The rows of a group lie close to one hidden flat surface of 7 dimensions, which may be shifted away from zero. Surfaces can cross.
(in the rows, 128 means zero)
Known rows, each followed by its group:
[109 138 147 123 114 127  60  99 124 124  91 151 135 134 136] : turu
[158 153  96 160 142 136  82 104 150  95 107  63 100 107 139] : kaz
[155 101 104 169 102 111  75 130 161 114  98 134 128 137 149] : pura
[176 156 156 105 129 109 131 152 112 168 118 172 167 103  96] : turu
[137 153 117 129 139 120  96 123 133  99 104 162  97 136  99] : kita
[136 136  77 189 148 108 138 154 140 123 140 196 134 121 119] : kita
[141 138 124 151 108 126  73  81 150  84 106  84 107 107 161] : turu
[ 99 124 121 109 143 155  89 119 114 154 105 146 157 132 110] : kita
[164  62 119 122 112 125 111 182 129  86 142 130 132 135 159] : turu
[173  37 113 117  99 118 105 196 125 105 129 145 137 149 153] : turu
[164  77 116 126 104 149 132 111 155 145  91  67 119 119 113] : turu
[140 134  82 200 123 123 167 110 145 155 118  94  84 109 126] : kaz
[100 160 119 158 152 120  91 111 126  62 163 138 136 118 177] : turu
[ 64 162 122 129 165 152 180 101 125 105 186 103 132 127 137] : kaz
[120 151 103 132 157 156 130  86 144 181  87 116 127 119  61] : kita
[ 82 122 140 133 106 116 196 113 144 138 129 144  95 168 109] : pura
[111 112 129 151 101 120 113 112 136 107 130 123 108 133 164] : kaz
[111 159 135  86 176 139  80 163 114  89 135 159 146 162 111] : pura
[ 71 135 126 141 129 127 156 109 168 130 118 137 107 182  96] : pura
[117 185 109 158 165 131 121 103 133  83 162 112 141  92 149] : turu
[143 128 145  72 152 158 119 128 130 142 141 108 192 120 102] : kaz
[113 109 125 122 136 141 160 128 137 133 182 139 199 117 149] : kaz
[105 116 180  86  90 125 172 100 122  99 162 111 115 136 156] : kaz
[ 71 153 140 108 152 125 136 135 109  99 143 190 101 159 115] : kita
[120 160 130  99 159 131  89 135 116  88 130 149 118 135 113] : kita
[129 133 115 174 112  94 160 131 149  50 177 119  85 129 182] : pura
[ 83 125 130 119 136 153 142 103 113 127 151 115 134 124 147] : kita
[ 89 160  93 167 142 138 112  70 155 117  97 137  87 131 100] : kita
[168  82 120 169  71 111 160 101 132 176 103  98 104  86 150] : pura
[199 137 139  97 128 127 100 133 135 125  99  82 119 103 107] : pura
[136  89 115 104 147 138 176 176 122 130 153 136 143 139 114] : turu
[149 134 118 141 127 129 106 116 135 106 119 113 117 112 135] : kita
[ 45 149 117 130 149 158 137  80 128 133 130 113 120 141 122] : kaz
[115 185 138 108 162 125 165 148 106 109 138 106  56 144 100] : kaz
[ 76 162 109 151 164 141  93 108 139  57 146 116 111 142 156] : pura
[121 145  87 177 142 135 174  96 147 112 156  80 112  95 139] : pura

New rows. What belongs after each?
[103 150 140 146 123 116 206 108 115 166 150 159 128 113 121] : turu
[178  88  93 170 105 108  77 154 138 156  88 188 148 119 130] : kita
[ 91 124 135 103 143 151 109 124 113 181  95 168 166 145  86] : turu
[101 151 147  72 165 151 161 138  99 136 152 127 141 126  98] : kita
[ 87 124 135 123 119 142 155  94 113 128 146 109 111 119 147] : kita
[138 145 114 103 169 141 168 157 113 194 118 184 158 130  46] : kita
[112 136 128 139 139  98 175 164 144  86 170 164 120 171 131] : pura
[131 117 110 141 153 130  95 156 129  91 175 147 189 114 164] : kaz
[ 96 158 148 136 102 129 129  60 137 113 110 102  91 113 141] : turu
[123  97 140 105 123 131 138 143 121 153 150 163 184 131 130] : kaz
[118 124 101 154 131 135 108 110 161 143 100 123 133 145 103] : pura
[ 93 149 102 157 150 150 153  87 145 107 163  80 132 107 147] : kaz
[125 131 145 110 123 132 153 118 121 164 121 138 135 120 100] : turu
[103 118 141 138 114 111 220 141  89 137 180 154 101 121 163] : pura
[174 124 107 139 134 113 197 161 164 186 121 130 150 142  63] : pura
[141  99 172  80  81 133  66 107 134 120  83 110 122 140 132] : kaz
[148 150 113 134 153 147 162 114 118 121 152  81 114  83 134] : pura
[144  69 105 188  80 109 135 128 108 163 126 149 131  90 184] : pura
[107 139 120 142 137 122 160 133 117 153 120 140  92 146 111] : kaz
[147  71 169 104  57 113 142 138 107 159 116 136 120 128 154] : kita
[140 116 132 144  96 108 110 129 123 154  72 122  65 148 115] : kaz
[129 116 127 106 144 160  52 125 110  93 151  73 176  98 188] : kita
[163 101 123 126 124 125  38 153 122 152  83 175 180 128 119] : turu
[155 114 136 110 103 152 152  81 157 168 106  62 145 102 112] : kaz
[190  48 122 124  93 111  92 186 140  90 122 131 129 134 166] : turu
[207 125 117 126 132 119 114 162 135 160 113 132 171  95 101] : turu
[112 114 120 140 133 141 149 114 137 114 139 109 116 125 138] : turu
[172 163 111 121 149 122  58 126 147  74 102 130 106 118 106] : kita
[102 103 157  87 107 145 146 106 123 201  92 137 144 151  86] : kaz
[101 164  90 141 169 160  87  97 138 123 104 126 132 122  96] : kita
[170 115 117 114 131 139 127 139 136 193  97 112 165 113  79] : kaz
[145  93 111 178 102 108 199 135  99 152 167 137 115  80 178] : pura
[136 145  93 146 163 149 129 114 113 129 148  94 138  75 141] : pura
[ 82 146 108 127 177 132 120 152 108 147 131 225 155 157  82] : kita
[127 155 112 128 160 145  96 110 109  73 151  86 114  94 163] : pura
[125 139 133 113 133 145 169 102 123 126 153  76 117  99 133] : kita
[119 133 105 172 120 127 156 102 159 110 133  96 102 128 137] : pura
[ 23 146 121 126 157 171 171  57 132 137 156 101 134 136 128] : kaz
[160 147 122 131 138 109 121 152 124  46 168 131 105 115 158] : kita
[185  76 150 126  80  96 168 160 126 172 116 154 136 117 121] : turu
[ 93 143 128 129 149 123 151 153 109 125 149 155 118 153 129] : kaz
[163  70 106 153 109 117 104 161 135 125 125 140 148 119 153] : turu
[139 129 135 112 127 133  99 123 123 194  84 154 169 120  85] : turu
